The rows of a group lie close to one hidden flat surface of 12 dimensions, which passes through zero. Surfaces can cross.
In the rows, zero is written as 128.
Known rows, each followed by its group:
[158 120  94 149  74 129  82 103 142 126 112 103 122 103 182 191 112]
(0)
[182 116 103 124 136 115 126 135 162 162 137 104  84 166 126 132 152]
(2)
[148 115 118 162  95 139  97  91 110 176 131 118  86 120  92  90 166]
(0)
[ 90 148 139 153 152 152 146  92 151 181 150 137 159 122  84 121 171]
(0)
[ 96 116 134 107 134 155  95  72 109  99 108 148 144 154  89 146 176]
(3)
[101 100 175  93 153  98 109 135 150  82 153 144 146 153 102 163 158]
(3)
[128 159 120  92  71 124 146 139 142 140 119 145 112 126  74  54  92]
(3)
[132 115 172 115 138 113 143 146 166 136 129 135 115 154  93 115 147]
(0)
[138 213 163 154 142 165 188 136 130  77 141 114 136  97 111 159  95]
(3)
[109 193 142 146 133 180 129  72  92 105 116 133 102 159  84 171 126]
(2)
[124 148 152 192 136  56 158 141 102 152 179  93 136 146 116 190 180]
(1)
[145 154 123  95 121 133 135 126 136  83 158 128 116 124  75  80 143]
(0)
[152 110 158 109  80  88 104 103 160  81 101  93 129 144 175 127 138]
(3)
[199 174 114  94 144 154 112 131 134 178 147 167 140 151  93 115 174]
(2)
[104 147 182 103 163 175 164 148 142 115 104 180 119 117  93 116  82]
(2)
[125  40 156 121 163 167  81 136 192 158 102 133 107 136 154 110 128]
(3)
[125 150  97 173 160 124 151 174 108 120 188  98 124 130 106 180 107]
(3)
[174  75 127 145 140  81 199 163 146  93 110  71  60 113 177  90 127]
(1)
[ 99 126 126 139 137 166 176 118 103 101 110 160 143  93  63 165 147]
(1)
[148  94 116 139 123 118 147 155 136  90 138 100  88  82 154 110  91]
(1)
[168 102 112 162 155 147 170 139 174 113 123  71  79 116 155 131 123]
(3)
[117 166 131 146  98  72 135 110 102 149 152 142 126 113 129 174 135]
(1)
[ 91 100 152 147 172 157 158 167  72 147  91 148 109 137 125 105  96]
(1)
[ 89  98 118 147 123 123 102 153 126 135 152 152 140  93 124 202  91]
(1)
[137  95 111 129 175 108 126 126  86 136 131 119 120 149 161 114 178]
(0)
[158  63 106 114 104  77 135 159 144 145 125 117 134 124 130  67 172]
(3)
[127 123 137 116 149  57 144 115 119  81 173 117 131 111 151 136 175]
(3)
[206 163 138 121 156 169 106 125 117 125 129 133  74 134 135 130 123]
(2)
[136  43 107 109 111 108 151 151 123  87  95 152 114  85 111 150 141]
(0)
[144 163 213 114 110 134 104 129 138 141  82 140 123 173 142 117 106]
(3)
[125 131 103 137 123 152 146 192 135 128 141 136 161 126  73 164 100]
(3)
[118 122 117 103 151 105 139 129 166 143 125 139 157 140 156 152 138]
(0)
[125  95 130 190 126 186  95 102 119 175 106 110  88 120 133 149 124]
(0)
[160 125 118  78 123  76  85 155  83 122 142 152  73 155 151  85 107]
(1)
[129 124 151  87 118 108 174 107 169  90 118 160 167 100  77 144 189]
(0)
[111 163 156 141 110  89 128 152 115 103 189 107 176  91 125 100 124]
(0)
[146 139  99  72 131 125 130 161 172 152 129 188 118 110 134 161  76]
(2)
[126 118  77 121  93 113  88 141  62 127 151 170  96  96  99 156  96]
(1)
[144 160 166 145 134 179  95 162 110 122 150 146 122 135  60 152 107]
(2)
[182 140 132 143 175 137 122 168  94 106 148 138 122 113 159 212 131]
(2)
[124 142  72 160 100 104  98 135 170 177 196  83 148 112 155 139 105]
(0)
[145  84  98 119 151 143 117 108 118 147 134 147 141 101 115 100 196]
(3)
[102 129 143 100 138 153 141  90 194  96 129 125 141  89 139  76 119]
(2)
[185 159  84 126 111 150 103  72 105 111 136 116 106 139 105 136 183]
(2)
[ 90 125 146 152 146 103 157 171 114 166 124 134 120 172  97 167 103]
(2)
[131  81 114 135 163 158 103 146 147 159 142 143 111 174  62 194 160]
(0)
[120 104 171 110 135  80 147 178 141 139 133 145 147 169  82 140 155]
(1)
[ 96 144 161 132 183 146 155 130 113  84 151 136 111  77 163 112  85]
(1)
[145 124 191 193 116 168 127 125  83 161  71 117  90 155 100 135 144]
(1)
[146 158  80 119 148 108 163 112  74 156 123 148 136 133 139 108 167]
(2)
[135 102 136 124 110 100 136 178 109 144 121 129 121 163  79 105 138]
(1)
[106  99 212 177 109 129  96 159 101  97 121 100 150 156  92 163 150]
(2)

New rows, each followed by its group:
[129 117 137 149 122 109 168 156 163 128 128  76 125 108 162  72  96]
(1)
[114 118 137  88 108  92 151 151 162 102 131 141 142  94 147  84  96]
(0)
[137 170 151 169 113 123 115 172  86 133 133 100 112 175 111 158  88]
(0)
[153 119 203 143 168 133 119 115 108 127 114 126 120 166 123 143 202]
(0)
[132 189 121 130 121 139 177 120 102 101 112 113 107 142 111  96 104]
(0)
[124 132 120 122 156 107 165 149 105 102 167 111 117 123 103  50 150]
(0)
[ 91 106 133 103 127  47  75  90 100  90 177 132 150 113 178 134 164]
(3)
[155 147 136 146  91 119 137 109 198 120 149  77 153 119 115 132 160]
(1)
[142  92 144 131 169 134 184 113 156  92 118 133  64 124  84 185 161]
(1)
[116 109  67 143 143 108 140 133 116 154 153 123 153 129 121 174 157]
(0)
[135  45 115 107 114  84  97 194 144 161 139 130 155 149 107 103 155]
(3)
[109 161 194 144  91 103  91 166  79 141 144 141 184 122 135 104 103]
(1)
[148 125 120 108 121  92  96 138 150 165 121 143 134 124 221 146  90]
(2)
[123 133 155 113 130 150 148 154 152  79 137 136 125 117  73 132 107]
(0)
[175  85 134 133 109 112  87 189 129 157 120 133 108 149 135 162 114]
(2)
[121 121 120 105 137  66 156 120 180 133 144 130 154 131 155 180 153]
(1)
[128 136 137 145  60 115 169 119 229 178 111  95 120 131  96 108 115]
(1)
[143 132 112 123 114 145  73 131 166 144 157 131  94 100 161 149  64]
(3)
[140 165 127 138 150 158 131  81 119 145 124 137  98 102 151 111 123]
(3)
[127 165 158 145 152 120 145 129 146 127 126  91 119 144 196 105  91]
(0)
[119 179 119 149 125 130 105 107 146 102 190  91 112 138 109 168 107]
(2)
[131 126 147 129 150 141 156 190 107 192 117 182 176 102 116 104 125]
(3)
[ 97  84 140 144  74 132  98 147 152 155 117 117 135 155  73 113 123]
(2)
[ 91 123 141 121 111 111 135 168 158 167 101 147 133 143 153 146  49]
(0)
[156  95 129 138 128 132 125 158 115 146 131 116 141 114 125  65 166]
(2)
[182 152  89 167  91 165 137 126 111 113 106  77 126 143 112 140 143]
(3)
[161 104  91 126 166  82 154 111 126 160 151 117  66 150 141 135 180]
(3)
[135 147 107 107 111 106 154 154  97  96 127 143 138 147  80 152 133]
(0)
[102 149 121 142  94 144 109 114 103 102 143 114 106 123  91 112  95]
(2)
[146 169 193 128  80  88 105 110  91 157 116 136 133 137 144  67 149]
(0)
[ 80 159 149 152 111 189  82  56 117 137 116 127 194 116 132 116 144]
(2)
[100 111 123 129 130 164 125  96 131 173  57 158 170 148 155 172 140]
(1)
[140 135 134 135 106 165  80 127 130 201 105 145 133 166  96 115 131]
(2)
[110  97  49 147 139 125 137 163  88 142 125 130 130 149 111 201 112]
(0)
[188 135 101 141 119 109  93 142 160 138 202  73 110 152 103 117 167]
(2)
[121 104 151  88 160  98  97 140 132 133 167 165 131 169  72 150 182]
(3)
[ 97 159 159 159 152 200 105  98 104 121 139 128 183 104 111 121 146]
(2)
[147  94 125 111 121 118 130 222 124 147 130 170 115 121  77 146  91]
(2)
[131 184  93 136 117 135 115 108  62 147 129 134 141 153 126 131 130]
(0)
[150 101 126 158 138 107 118 133 140 114 162  99  56 108 151 176 111]
(1)
[116  83 120 134 176 151 176 159  75 111  70 127 167 139 157 101 156]
(1)
[161 147 170 139 171 141 133 143 171  85 155  81 113 167 124 163 138]
(0)
[184  83 139 101 113 113  88 118 167 131  99 118  69 158 161 122 139]
(0)
[131 133 123 135 118 113 115 179 115 133 144 115 110 165 119 144  83]
(0)
[139 105 120  96 139 141 108 110 157 175 119 154  96 164 101  98 150]
(0)
[114 130  68 102 156 134  82 139  85 123 152 154 167 147 146 158 125]
(0)
[100 101 175 109 136 110 139 120 167 103 134 121 110 109 136  53 122]
(3)
[176 122 140 151  91 125 128 144  98 142  84  84 101 147 169  49 120]
(1)
[ 98 167 168 119 180 163 136  87 143 127 126 147  89 113 170 107  75]
(1)
[129 140  66 123 144 158 139 131 135 179 124 162 121 150  96 218 114]
(2)
[149  84 148 156 132 101 115 125 130 129 118  87 147 145 167 131 189]
(2)
[101  90  86 131 124 121 131 147 176 113 173 133 141  87  91 194 118]
(1)
